There are 4 ways to turn a row about zero (a turn may also mirror it). The second row of each pair is the first, turned, with some noise. The first 36 pairs use one turn. New pairs use 3 turns, one after the other, and a turn may come again.
Known pairs, each followed by its turns in order:
  11  -80  -55  -12  -20  -93 -127 -288
-118   83   44 -217  -36  -90  159 -150
buz

-102 -240 -357  -43  -34    9  -23  -51
 192   87 -226 -151  101 -176  177   -8
Ded

-154  143  -45   84   44    1  -93   23
 -88  -34 -128  129  -93  110   76 -105
buz

  -3 -235   27 -195  -29  172   58   58
 100  -42   52 -261 -202  -92   64  113
ter

 196  117  -66  -19   20 -135  118  -44
 127  -25   79  126 -165 -109  -48  -70
Ded

357 127  99 173 -88 -41 -46  33
 -32   72 -229  147 -153  102 -202 -216
ter

  84   47 -159  357   57  -86  -16   22
 -10 -107   -9 -350   38  104 -119  -36
gena

-134    9   55  159  -93 -294 -125  107
 -52 -228  -36  -88   84 -275 -127  -45
gena

 -18  -54 -101   13  203   -7   39   25
-28 -77 197 -54  23  52 -54 -18
ter

-99 -59  17 140 -40  98  -3 -66
  94 -118   32   -4   96   69   23   21
gena

 -67  -71   37  -11   17   23 -163 -162
-104  150   33    6   84   -2  119  -57
Ded

-102    8   63  -11   21   59  -57   62
 -22   64   18 -110   69    1   10   22
ter

  78 -356  142 -135  -26 -136 -199   72
 -38   99 -173 -260  184  -54   54  285
buz

 206   24 -107  -65  232  -36  -12  -31
  61  -60  156   56  -95  169 -100 -167
ter

 136   95 -163   -4  -66  -58  -27  139
135  58  39  39 148 188   9 -80
buz

  34 -126   52  111  -98  -47 -110   38
 -27   78  118 -149   71  -79  -56   62
Ded

 153  -41  -21  159   18 -131   -7 -163
 -94  189   61 -153   22  -31 -121 -143
buz

-106 -227 -357 -357  198  -49  336  -54
-110  366  101   76  -38   -8   25  555
gena

 357   58 -230   98  -94   73  160 -114
 -14   -6  -41 -250 -312  291   78   80
gena

 -92   36  -53  287  -40  -12   16 -357
-185 -192  -67  265   85   67  -81  251
ter

  16  -66  168   82  -97 -357   -7  -17
 -77  336   13 -121  -60   89  -39  160
buz

-99 -55 132  56  -9  43  14   1
-106   75  -40  -39  101   84  -85   28
Ded

  11  -31    2  357 -357 -121  101   28
  20  114   63 -207 -236  334 -263  -15
buz

216  -2 178  72 144 -55  31  17
-133  -62  147   61  -44  -94 -159 -138
Ded

 -92  -87 -178   11   25  182  -47 -271
212   5 -85  16 110 216   0 204
gena

 -90   57   18  153  357 -108  138 -357
  14 -384  175  174  230  154 -195   91
ter

  53  115   62  -26  -10   -5 -139   99
-62 -69 156 -17 -50  23  71  84
Ded

-244   39   39  231   19  123 -116  -38
-193 -155 -201   20 -166   85  -57 -122
buz

 -26   59  -79  178  141  -80 -131   23
  21   22  -71 -181  113   -2 -191  -71
gena

 111 -129 -140  129   81  -12 -222  169
 -46 -156   69 -150  127 -257   85   85
Ded

 315  -60   46   59  337 -322  -82  112
 -29  315  -11 -371  -77 -242  -29 -205
gena

  85 -108 -129   67   40  -78  -72   27
-54  96 120 106 -81 -35 -67  23
ter

 -38   29  343  -54   31  102 -295  357
 130  -30 -491  103   63  -20  -40  229
buz

 117   11   -2 -122 -228  189   35   80
 179  -59  110 -168  -59  220   16  -50
Ded

262  -2 -56 145 -52 -15  23 108
-126   87  -73   89 -168   12 -153 -133
ter

   6   31 -118  103  -34  139 -228 -161
 262  -85 -165  -55    6  142 -100  -10
gena

New pairs, each followed by its turns in order:
-164   45 -128 -113 -149  165  -47  -55
  70  103 -153  -31   82  -56   61  252
buz buz buz

-34  -5 172 -11 -51 -15 351 214
 -25  190  146  149   17 -148   89 -285
ter gena ter

147 -25  60  19  70  -1  29  46
-26  91  89  39 106  27 -36 -30
Ded gena buz

117  88 -59 -38  21 107  47 204
183 -64  47  63  16  70 168  12
Ded Ded ter

 -29  256  -41   51 -113    0  -26   26
 -18  -69  104 -105   99 -116  173   18
Ded buz Ded

 -35  -17 -171 -105  107   98  -97 -296
 126  -17   95  -19 -247  -93 -264   86
gena Ded ter

 357  151   80 -233  -65  -35   83   -9
   2  -21  -51 -232  -34  -64  -12 -402
buz ter buz

-246  -36  -42    6   14  127   27 -221
 88  85 218  -1 -79 -53 236 137
ter Ded ter

  48  -26  -32  -64  168  131  -24 -233
 -27  -66   25  -23 -191    3 -198  116
gena Ded ter

  37  236  357 -163 -357  357   68  255
 -32  116  126   13  261  632   56 -251
gena Ded ter

 41 -40  47 -51 -14 -18 140 282
  54 -177 -139  105  116  -86   39 -182
ter buz ter

  61   53  102  249  -27   22 -206  175
-180   60   20 -166 -248  118    6  106
gena gena gena

  34  251   45   56 -357   13  104  243
 102   -6  125 -107 -161  -95 -413 -146
gena gena ter

 -90 -117 -149  -82  -55  -99  -63  183
-115   32   11 -128  145 -195  -71   17
buz buz Ded

  83   73 -221 -130    9   44  -20   32
 105  -68  -32  112   38 -107 -154  159
gena Ded buz

  51  101   -9   56 -201 -357  237  145
-157  -84 -325  276  200  175   -5  -30
ter buz gena

  15  -11 -102  -14  -59   98 -180  -24
 -84  -54  -63 -101   44   -6  -36  180
ter gena ter

  26  -32   -3   -1  138   77 -151   -2
  88  118   39  -47    7 -135   40  -72
Ded ter gena

   1   31   48   13 -153 -145   55 -301
-151 -217   81  -11  -23   41   10 -254
Ded ter buz

  31  214   81   16  -37  -48 -282  215
-271 -107   -8  -10  -84   44 -302   86
ter Ded ter

 -42  -59  118   77 -116 -357 -209  126
-259 -213 -206   13  -98 -152  -67   44
gena Ded gena

  51 -147   28   84  -63  106  -59  146
  49 -187  -29   97  -62 -132  -33  -25
gena gena ter

  93    0   41 -193 -140  357  -92   21
-224  131  115   41    8 -108  276  186
gena ter ter

-122  -51  105  -66   -9   62  -42  -72
132  23  40 -24  64  82 101  -3
buz Ded buz

 -74 -208   12  151 -109  -66   27   76
   0   70  -32  166 -216  -15 -155   19
gena gena Ded

  15  -15   10 -144 -231  158  138  -44
 140  -58 -152   72  -48 -166  -86  176
ter buz buz

 27  46 -28 -75  87  84 -83  28
 97 107  12  68  40 -45  29 -99
gena buz Ded

  8 -22 222   4 156 -50  37  85
 162  150   99 -169   59   25   40  -16
gena ter gena

-120   99    8   63  -96   49   77 -333
  67  -35  317  110 -180   -1  -47   32
gena Ded ter

 257 -288 -131   88  -92 -115  -32   73
  74  102 -105  -60 -106   31  -29 -400
gena buz ter

 -24  -66 -138 -113   13   68   82 -357
 243  145  184  -87 -153 -109   81  123
gena Ded gena

-39  81 279  51  67   9 -62 -11
 -32   49   43 -216  -28  -78  162  103
buz gena Ded

  54  171   52  -52 -151  107  -39  180
 -93  -77   29  -70    2   41  261 -112
Ded gena gena

 -1 105 134 112 -83 254  -9  98
 -51   -5   58  106 -270  -15  -68 -143
buz Ded Ded

 185  106 -108   15 -128   74  120 -200
-160  -51  -16 -125 -120  114   61  273
buz gena gena

 -80   55 -155  -68  -22   11  287  117
  19  -23   65   14 -245  -98  -30 -253
Ded Ded Ded

  37  105  -77  -22 -148  157  -71  -21
  76  -62   90   21   57 -200  -35   66
ter ter ter

  -8   87 -104  -58  195 -123 -127  357
-269  -85  -98    0 -131  211   -2  244
gena buz gena

 -62  106 -312  357   15  -58   -3  -29
-104 -146   42  257  -70 -200 -145 -253
buz Ded buz

 -40  357 -149  175 -344 -285   89  -77
  39 -170 -475   90   77  194 -268  157
Ded ter gena

 -12   39  -56   77  -12   73   48 -134
 -56  -74   97  -38   90 -119   42   -2
gena Ded buz

 27  52   8 104 -46  67   3 357
 -99  -90  -88 -138  -61 -103  153 -244
Ded gena gena

-191  -65  -32  113   42   35 -102  172
  25  140  -61 -168  -19  168 -135  -63
buz gena ter

 108  -72   22  -49 -218   11   74  107
   1 -135   70   25  -25 -205    0  -93
buz buz Ded

-117   99   58 -230   62   57   31   73
  -4  -45  118  -59 -151  181  100 -145
Ded Ded ter

 -49  -86  160   14  -27  206   11 -349
 228   65 -183  102  135 -121  253  -18
ter ter ter

-104  -50  223 -104  -22  -72  104   58
103 -52 -81 -50 120  85  24 234
buz Ded buz

